The rows are grouped in 3 ways, from coarse to fine. Each group lies inside one group of the grouping before and may be the whole of it. The rows also spread widely along 9 directions, which tell nothing about the answers.
In the rows, zero is written as 128.
Known rows, each followed by its group in each grouping:
[113 153 119 152 151 119 150 151 153 105 139 150 112 172 123 113 150 119
 120 134 108 119 131 156 127 117]
z_285 Vab veb
[104 163 165 140 139 160 142 179  99 137 119 166 117 183 127  77 148 147
 111 190 149  96 107 129 132  76]
z_89 Lige kapo
[140 156  59 189 101 107 111 167 186 119 146 116 132 101 130 127 168 134
 128 122 137 167  82 214 115 201]
z_803 gez Zegav
[110 137 129 119 110 106  79 159  94 109 108  87 133 129  89 130  90 142
 105 159  77 110  80 154 114 105]
z_89 Lige guzo
[114 138 103 113 114 134 132 147 177 126 121 153 129 137 139 119 130 153
 163 140 122  97 101 157 140 149]
z_803 zub lupir
[115 132 117 148 157 112 137 124 167 130 146 154 113 127 141 136 129 148
 161 103 133 140 144  97 116 140]
z_197 zolo Tig
[116 133 109 131 113 128 116 137 150 116 131 136 135 134 142 119 128 121
 141 124 126 126 116 136 131 141]
z_89 soneg Bavu
[115 110  88  95 119 127 124 132 173 121 124 149 139 150 146 128 136 133
 162 109  81 100 111 141 121 152]
z_285 Nev tusa
[134 137 148 149 163 119 178 101 158 132 135 174 105 167 172  98 173 108
 137  95  96 129 157  88 124 135]
z_197 Vitaf baru
[153 127 112 148 138 131 116 166 120 144 129 156 140 149 136 108 170 145
 132 130  91 136  92 121  71 124]
z_285 Vab gakap
[162 165 141 164 144 135 150 167 104 137 107 146 115 169 143  71 175 130
  80 158  94 115  90 122 105  86]
z_237 zoma gom
[106 127 120 152 133  99 114  97 167 112 142 125 131  77 121 157 129 101
 163  70 166 165 152 118 152 200]
z_237 pegef zun
[125 115  59 139 104 197  98 169 173 151 163 163 180 130 148 114 159 117
 174 129 202 163 100 121  78 173]
z_285 Vab vopup
[109 121 147  62  91 125  94 132 128 131  98 103 136  77 120 140  84 156
 167 144 108  93  98 149 155 164]
z_803 zub velal
[141 162 160 163 141  80 144 137 131 134 115 134  90 101 140 113 158 158
 123 122 107 135 124 161 150 154]
z_803 vaka Zaz
[111 157  61 158 149  92 127 129 221  92 166 117 106 137 149 144 105 121
 131  92 126 149 140 137 121 135]
z_197 gema Fiv
[ 96 114 121 122 153 138 124 104 176 131 147 162 129 124 140 151 104 143
 192  88 168 136 159  70 121 140]
z_197 gema nuko
[128 152 127 109 108 146 146 164 139 135 119 119 121 139 162  90 126 131
 115 166  98 105 102 145 132 128]
z_197 zolo dos
[128 140 107 121  97 117 123 144 156 117 110 112 127 121 138 115 130 132
 124 138  92 111  95 182 139 158]
z_803 vaka Dofo
[135 121 103 142 120 150 112 136 133 136 136 127 149 134 136 111 146 109
 130 129 113 149 101 114  89 153]
z_197 Vitaf Bam
[ 97 163 114 149 149 157 112 130 180 118 161 136 124 113 128 127 100 123
 148 136 237 157 151 100 132 116]
z_803 vaka lof
[103 157 107  96 128 145 174 161 193 106 110 180 107 208 156  93 128 160
 140 175  87  38  98 172 159  88]
z_803 zub mebep
[135 167 131 171 129 108 152 142 135 100 112 112 116 159 117 101 166  92
  82 152  83 123 113 183 138 128]
z_803 kuf Tiz
[123 147 196 120 115 110 106 118  66 120 104  84 126  99 112 116 112  99
  99 144 101 133 130 127 150 134]
z_89 soneg Nasid
[125 149 104 129 139 102 133 144 166 114 137 127 113 136 142 123 124 138
 130 114  97 128 123 135 115 127]
z_285 sili liru
[169 148 152 129 117 124 142 107 152 150 119 124 124  97 195  91 167  93
 135 108 132 149 144 105 133 164]
z_803 kuf lave
[122 169 187 187 170 157 133 117  86 123 133 119 127 137  99  97 150  68
  80 149 190 169 157  76 125  96]
z_237 zoma Sizel
[110 145 161 101 124 117 134 126 134 114 105 120 116 128 118 119 113 132
 135 151 100  93 122 150 161 132]
z_803 zub lupir
[135 136 184 120 120 115 140 126  94 135  88 127 117 123 128 101 148 133
 117 146  76 104 114 148 147 141]
z_803 vaka Zaz
[136  93  78  83  88 124 140 148 186 147 114 177 143 140 184 117 169 157
 195  92  63  91  91 167 121 199]
z_285 Vab gakap
[128 126 151 112 110 136  83 132 109 144 138  95 149  59 128 133 117 109
 147 120 163 171 131 110 117 181]
z_285 Vab gakap
[116 119 150 114 101 111 147 107 120 107  87 111 132 132 114 120 147  88
 116 113  64  99 121 172 171 180]
z_237 zoma gom
[119 112  52 100 104 147 101 178 175 120 134 149 154 160 136 127 121 154
 160 139  96  99  72 157  87 127]
z_285 Vab vopup
[ 99 117  65 104 112 144 119 158 184 107 138 147 145 164 125 132 120 133
 158 134 106 100  96 162 111 135]
z_285 Vab gakap
[ 67 146 162 114  86 149 130 162 110 123 130 108 134  86  87 129 131 111
 139 165 178 130 124 217 193 214]
z_285 Vab gakap
[112 133  86 116 106 134  96 151 158 116 121 110 140 112 120 133  98 136
 138 133 135 115  89 140 126 135]
z_237 zoma Sizel
[ 76 141 139 115 133 108 174 145 158 109 116 157  95 156 117 129 124 163
 153 142  86  73 127 179 178 143]
z_197 zolo dos
[114 144 120 149 120  99 194 137 174 122 121 171 105 164 158 100 213 115
 133 102  73 107 131 216 178 208]
z_285 Nev tusa
[113 165 127 158 147 107 129 136 156 103 134 126 112 132 107 128 127 128
 119 141 126 126 126 157 144 130]
z_803 zub mebep

New rows. What belongs after each?
[110 113 125 143 146 136 129 127 132 119 133 160 146 162 102 130 158 110
 148 115 109 132 131 123 102 141]
z_285 Vab gakap
[147 142  95 165 163  99 122 137 175 123 157 152 116 135 152 128 153 135
 141  90 119 161 135 104  86 126]
z_285 Vab gakap
[ 80 141 191 161 158 155 148 108 101 116 122 157 133 147  65 128 153  93
 139 154 180 130 160 122 155 128]
z_803 kuf lave
[ 88  77  70 115 129  86 106  58 218  75 126 135 154 134  91 197 106 106
 199  51  69 113 145 145 140 196]
z_803 zub mebep
[128 106 181 104 113 165 108 103  86 145  97 128 166 113 111 116 140 101
 148 142 121 124 124 100 125 163]
z_803 zub mebep
[144 123 143 163 161 156 138 155  96 147 125 186 145 188 121  93 195 127
 126 142 102 131 109  97  68 103]
z_285 Vab gakap
[112 125 157 134 118 162 114 130 105 143 114 139 157 116  95 119 150 118
 151 152 154 134 113 130 131 169]
z_803 zub lupir
[ 90 110 113 126 114 159 115 148 113 102 121 128 167 173  68 129 142  93
 121 159  94 113  98 171 109 143]
z_285 Vab gakap
[ 88 147 140 129 117 166 157 124 144  96 114 131 137 180 107  99 140  77
 103 169 129 100 131 172 162 130]
z_803 vaka Dofo
[119 123 114  89  69 159 124 116 150 117 112 108 161 139 165 101 131  63
 127 130 104 115 116 154 152 177]
z_89 soneg Nasid
[132 153 104 124 126 143 131 164 186 157 138 179 111 111 186 103 137 192
 180 132 183 119 108 117 126 133]
z_803 vaka Dofo
[142 132 189 126 143 129 159 117  93 142  91 157 118 147 141  91 167 119
 121 123  93 103 132  97 141 123]
z_237 zoma gom
[ 97 149 133 126 116  84 110 113 148  90 124  72 111  73  97 155  85 105
 121 107 133 135 139 163 180 170]
z_237 zoma gom
[115 134 126 181 182 153 125 104 142 115 156 145 141 171 111 128 133  88
 123 113 159 169 162  52  79  93]
z_197 gema nuko
[ 95 145 148 102 131  92 184 111 167  90 104 162  92 193 156 111 133 123
 134 119  50  57 144 166 190 115]
z_89 soneg Nasid
[128 151 190 157 135 128 139 104  97 130 119 110 125  97 119 108 154  75
 105 116 160 160 159 111 159 165]
z_237 zoma gom
[ 88 117 107 138 117 125 104 126 140  94 116 117 148 135  64 153 112 122
 138 141 107 116 102 177 133 153]
z_803 vaka Zaz
[113 131 136 163 133 117 146 137 134 127 135 156 129 133 115 124 184 113
 142 109 122 147 134 167 135 189]
z_285 Vab gakap
[124 155 145 133 135 108 147 164 143 152 117 174  93 101 152 113 145 196
 167 121 153 106 111 135 159 145]
z_237 zoma gom
[134 130 106 145 142 100 100 136 147 118 120 133 123 123 115 139 118 165
 142 118  93 124 102 123  97 114]
z_803 vaka Dofo
[136 175  80 163 157 161 117 178 168 124 165 126 122 159 152  96 110 132
 103 169 162 149 106  84  71  59]
z_197 zolo dos
[127 112  51 118 122  83 123 119 235 124 147 141 117 100 181 158 116 164
 198  57  92 132 126 127 121 189]
z_197 zolo dos
[150 165 136 136 144 120 149 128 180 143 135 155 104 122 188  95 151 138
 147 117 146 133 141 105 137 136]
z_803 zub lupir
[106 114 133 117 130  90 120 107 156 121 120 145 119 125 141 141 125 141
 171  85 101 115 141 122 145 154]
z_89 Lige kapo
[110 120 133 115 102 140 103 124 113 119 115 118 154 128 116 125 122 103
 137 133 113 124 112 132 131 150]
z_89 soneg Nasid
[127 139 155 150 125  99 114 127 110 123 110 109 129  97  95 132 143 127
 128 130 101 139 113 159 140 173]
z_803 zub lupir
[135 141  93 139 133 133 159 176 176 142 112 205 116 178 160  98 176 187
 168 144 105  80  82 152 114 113]
z_803 kuf Tiz
[110 162  88 100  87 100 139 164 203 121 131 141  99 111 190 116 115 168
 162 122 123  94 103 192 181 167]
z_89 soneg Nasid
[ 54 120 219  79  75 143 167 113  94 130  75 138 126  97  92 123 142 123
 166 152 138  75 140 222 246 234]
z_803 vaka lof
[168 146 185 137 102 137 126 141  59 147  83  96 142 115 131  79 176  92
  85 166  80 132  97 145 119 146]
z_803 kuf Tiz
[127 135 107 128 107 106  91 143 142 118 116  99 137  87 108 145 112 139
 142 135 112 130  92 159 121 153]
z_803 kuf lave
[133 134 115 106 101 107 133 132 166 116 106 124 120 129 152 116 135 136
 139 128  72  99 101 179 140 156]
z_803 gez Zegav
[ 91 145 181 120 136 119 143  92 132 103 123 114 116 109 118 128 112  78
 127 116 155 127 169 113 183 151]
z_237 pegef zun
[114 144 150  88  85 125 134 126 140 111 123  78 127 100 149 110 122  70
 111 133 108 127 138 181 174 187]
z_285 Vab gakap
[195 134 137 161 154 104 126 118 119 150 107 139 123 134 176  92 177 122
 108  90  71 145 116  62  76 109]
z_237 zoma Sizel
[138 130 104 147 114 130 119 131 148 120 117 122 144 136 127 113 150 109
 119 131  98 134 101 155 112 154]
z_803 vaka Zaz
[ 80 162 131 118 115 119 139 153 147  87 113 111 114 151  83 127 107 128
 111 179 100  81 102 212 176 130]
z_803 zub velal
[148 145 124 142 128 132 132 133 150 123 120 134 128 149 150  99 155 115
 117 138 105 129 112 134 107 122]
z_803 gez Zegav
[119 123 125 114 120 118 143 118 168 127 109 157 127 129 143 127 146 135
 173 113 107 101 123 142 146 159]
z_803 kuf lave
[163 167 102 229 169 122 143 164 138 140 143 172 117 157 133  94 204 135
 103 119 146 166 106 114  84 116]
z_237 zoma gom
[125 155 120 147 139  91 102 138 152 116 139 114 110 119 143 124 112 136
 124 115 126 142 128 119 123 114]
z_89 Lige kapo
[ 95 142 107 158 174 141 150 109 189 102 165 153 121 173 129 129 119 100
 138 116 159 143 169  79 114 101]
z_197 zolo Tig
[ 98 121 122 149 153 125 117 129 126 112 131 148 140 153  80 142 147 122
 140 122 109 129 124 135 113 140]
z_285 Nev tusa
[130 118 192 162 168  63 133  51 108 112 123  96 113  90 110 155 138  79
 127  59  71 175 193  81 136 177]
z_197 zolo dos
[104 159 136 141 123 137 137 145 149 129 142 117 116 111 139 117 121 120
 126 137 166 144 135 146 151 157]
z_197 gema nuko
[154 129  83 150 118 114  88 152 134 133 138 102 138 106 136 124 131 135
 118 123  85 158  76 126  73 151]
z_197 Vitaf Bam
[128 121 159 134 102 118  97 105 100 133 107  84 147  59 109 135 134  90
 129 102 136 161 127 129 145 203]
z_237 zoma Sizel
[107 178 129 129 147 118 151 162 145  98 134 119  87 172 131  99 101 136
  85 176  91  93 108 145 134  68]
z_197 Vitaf baru
[113 143 105 134 152 111 149  94 208  88 136 141 118 171 138 128 125  94
 137 105 103 113 155 125 142 121]
z_803 zub lupir
[122 149  79 153 139  81 111 126 201  96 143 116 115 113 123 154 116 136
 143  99 110 140 121 158 130 154]
z_803 zub velal
[ 91 107 121 128 117  94 119 109 148 110 121 114 131 105 100 167 114 129
 160  89  89 129 131 161 147 195]
z_197 gema nuko
[137 150  77 165 132  78  97 138 173 113 158  90 108  84 140 144 114 133
 124  97 111 173 110 140 107 165]
z_197 Vitaf Bam
[191 158  99 173 134  74  96 154 134 136 125  97 112  85 158 113 143 146
  98  99  89 164  89 117  85 131]
z_237 zoma gom
[115 132 166 150 133 134 137 137  90 129 105 145 136 138 100 111 162 112
 120 141 119 121 111 128 135 144]
z_237 pegef zun
[117 122 131 123  96 109 138 131 134 130 114 107 129 101 132 127 142 122
 136 120  83 128 116 173 150 205]
z_197 zolo Tig
[129 160 115 198 174  53  96  91 164  92 175  72  99  68 112 167 102  95
 110  66 136 213 168  98 109 156]
z_197 Vitaf baru
[108 110  87 132 144 150 108 130 174 127 157 166 153 140 125 143 132 127
 182 102 162 146 132  96  92 143]
z_285 Vab gakap
[155 159  83 198 114 137 125 131 157 118 161  83 146 124 149  95 174  38
  70 117 127 204 116 147  94 187]
z_197 Vitaf baru
[102 124 111 133 133 151 154 145 146 122 125 171 131 187 123 108 151 130
 138 146  92  97 102 138 115 127]
z_197 Vitaf baru
[153 132 107 143 136  54 102 112 178 125 152 112 107  61 166 155 132 140
 162  47 107 176 151 123 118 190]
z_285 Vab vopup
[133 129  95 160 112 138  90 138 134 119 151  93 163 107 109 130 149  73
 114 119 138 186 115 145  92 182]
z_285 Vab gakap
[135 164 169 140 123 100 149 110 139 120 115 103 107  99 146 110 149  92
 113 124 122 138 149 152 167 161]
z_803 kuf lave
[139 156  95 139 150  65 100 146 182 116 157 117  94  83 156 148 102 167
 154  87 124 152 132 124 113 134]
z_285 Vab veb
[ 91  98 124 102 150  87 114  96 156 110 125 144 127 117  99 176 100 153
 192  71  90 117 148 105 124 154]
z_285 sili liru
[137 101 157  88 127 131 150  90 142 133 113 151 139 149 171 107 159  87
 155  89  75 116 158  97 128 157]
z_285 Vab gakap
[159 164 137 194 134 179 149 167  95 140 115 147 146 194 126  54 204  90
  60 192 117 140  86 144  86  99]
z_803 vaka Zaz
[148 114 109 168 185  96 112 132 113 116 120 160 132 187  97 130 165 144
 118 109  31 125 103  94  51  81]
z_285 Nev tusa
[157 176  90 181 167  59 137 156 166 101 142 120  88 158 147 111 158 135
  80 112  47 137 111 158 101 102]
z_285 Nev tusa
[ 95  71  97 123 128 150  82 108 138 132 131 146 177 120  88 171 117 129
 195  92 131 144 119  87  84 175]
z_197 gema Fiv
[157 155  98 139 128 137 122 148 179 151 148 164 124 128 210  92 148 142
 154 109 159 146 120  85 104 123]
z_89 soneg Nasid
[135 139 155 102 126  93 126 134 123 121 115 112 109 112 146 119 123 133
 130 118  73 114 130 140 137 138]
z_285 Vab veb
[123 165  83 183 144 116 121 163 176 123 161 128 112 121 140 128 128 145
 126 121 158 164 115 138 106 136]
z_197 gema nuko
[110 137 114 147 140  96 128 104 175 103 139 134 118 148 142 130 131 103
 136  87 111 138 150 124 137 140]
z_89 Lige guzo
[ 85 140 112 179 135 118 123 145 152 111 161 140 131 109  86 152 156 117
 153 110 180 168 142 180 144 198]
z_285 Vab vopup
[127 150 151 132 116 173 128 151 114 154 135 115 139 108 147  92 135 107
 122 162 169 152 124 105 123 147]
z_197 zolo dos
[136 127 123 150 139 148 154 144 145 153 126 179 129 165 164  98 174 142
 146 119 115 125 117 108 102 136]
z_197 gema nuko
[124 161 171 167 146 124 130 114 114 128 133 114 117  92 119 114 142  91
 112 116 183 167 158 106 152 152]
z_237 zoma gom
[155  92 113 107 145 163 129 145 134 178 115 220 152 172 175  96 188 173
 190 111  95 103  98  62  64 121]
z_285 Nev tusa
[139 128  96 132 139  56  97 126 170 126 139 119 109  76 145 159 128 164
 163  67  85 148 123 135 117 177]
z_285 Nev tusa
[168 154  93 149 104 131 116 187 132 141 131 114 135 129 163  86 169 121
 101 145  95 145  78 167  90 149]
z_285 Vab veb
[ 90 137 111 114 114 125 145 199 153 155 120 190 103 122 139 127 137 233
 194 149 135  79  78 183 152 166]
z_197 gema Fiv
[106 154 129  97  92 150 135 158 160 136 115 133 119 108 157 102 117 149
 147 160 162 101 107 174 170 157]
z_803 vaka lof
[112 108  97 108  95 165  75 174 111 151 128 126 173  94  96 136 118 158
 168 146 150 141  74 133  85 171]
z_285 sili liru
[117 146 137 150 113 103 107 118 131 112 132  88 128 108 126 122 128  85
 109 111 125 160 135 148 143 166]
z_89 Lige guzo
[ 86 121 171  92 119 171 134 113 124 131 108 151 145 128 109 125 121 114
 172 154 169  98 140 115 159 139]
z_803 kuf lave
[124 102  94 137 141 156 145 128 162 143 133 197 144 179 148 113 167 138
 173 108 104 117 108  93  85 141]
z_197 Vitaf baru
[124 138  93 151 128 120 123 153 163 124 125 153 125 137 126 123 143 163
 145 130 117 118  95 156 116 138]
z_803 vaka Dofo
[160 119 117 159 142 114  97 149 112 163 130 152 142 102 135 123 180 157
 153 101 108 163  99 105  72 165]
z_285 Nev tusa
[124 149 126 156 155 110 129 147 148 139 144 142 106 109 139 129 129 164
 151 119 140 145 130 104 115 133]
z_197 zolo dos
[143 132 113 145  96 142  83 183 108 162 114 128 153  75 114 121 151 170
 159 155 154 144  63 153  99 173]
z_803 kuf Tiz
[ 78 151 121 171 107 161 169 153 133  94 118 141 146 183  81 101 179  64
  91 168 137 112 104 215 171 172]
z_237 pegef zun
[103 169 150 125 117 124 175 155 148 124 123 132  95 141 157  94 142 126
 114 151 119 104 130 180 179 154]
z_197 gema Fiv
[159  89  91 142 129 100  72 114 144 162 141 134 146  61 150 155 139 161
 192  58 108 180 105  73  66 197]
z_197 Vitaf Bam
[139 101 136 164 177 119 111 133 119 182 141 213 123 105 139 139 169 210
 214  81 145 155 118  43  70 150]
z_197 Vitaf Bam
[ 83 166 122 139 129  98 142 132 173  79 139 122  97 146 125 127 106 114
 120 130 124 110 142 174 180 124]
z_89 soneg Bavu
[147 120 143 101 118  87 135 125 138 126  87 140 111 135 150 117 141 164
 147 118  28  82  98 154 127 135]
z_803 gez Zegav
[136 119 154 135 114 142  98 120 101 140 112 119 153  99 110 123 146 115
 141 134 132 149 112 125 108 165]
z_803 gez Zegav
[107 143 107 151 167  83 117 140 149 102 142 133  97 139 103 148 101 167
 135 122  88 121 112 122 107 100]
z_197 Vitaf Bam
[109  96 122  57 128 169 134 120 174 140 102 202 146 172 156 119 116 170
 210 133 108  53 113  86 124 109]
z_803 zub mebep
[ 89 102  92  95 114 161 106 134 170 127 118 167 153 138 112 143 105 164
 196 131 151  94 102 127 122 138]
z_803 vaka lof
[125 136 204 157 165 142 148 100  73 117 123 128 136 164 100 100 171  53
  88 135 109 152 169  94 117 116]
z_285 Vab gakap
[175 116 135 153 147 115  96 130 116 159 115 158 138 111 143 119 163 168
 158 107 102 150  99  79  60 126]
z_803 gez Zegav
[134 133  91 143 157  59  84 109 185 102 137 116 112  92 118 175  92 165
 164  80  92 139 125 114 109 135]
z_803 zub mebep
[114 137 113 110 118 151 128 157 160 144 132 145 127 128 162 113 114 157
 156 138 146 116 110 119 123 133]
z_197 gema nuko
[151 186 176 163 161 163 150 187  86 157 113 169 104 169 146  55 164 167
  90 201 150 113  98 104 101  47]
z_803 vaka lof
[ 88 164 134 155 144  98 130 111 138  67 144  68 106 141  83 136  95  67
  73 141  97 141 145 161 152 123]
z_197 Vitaf Bam
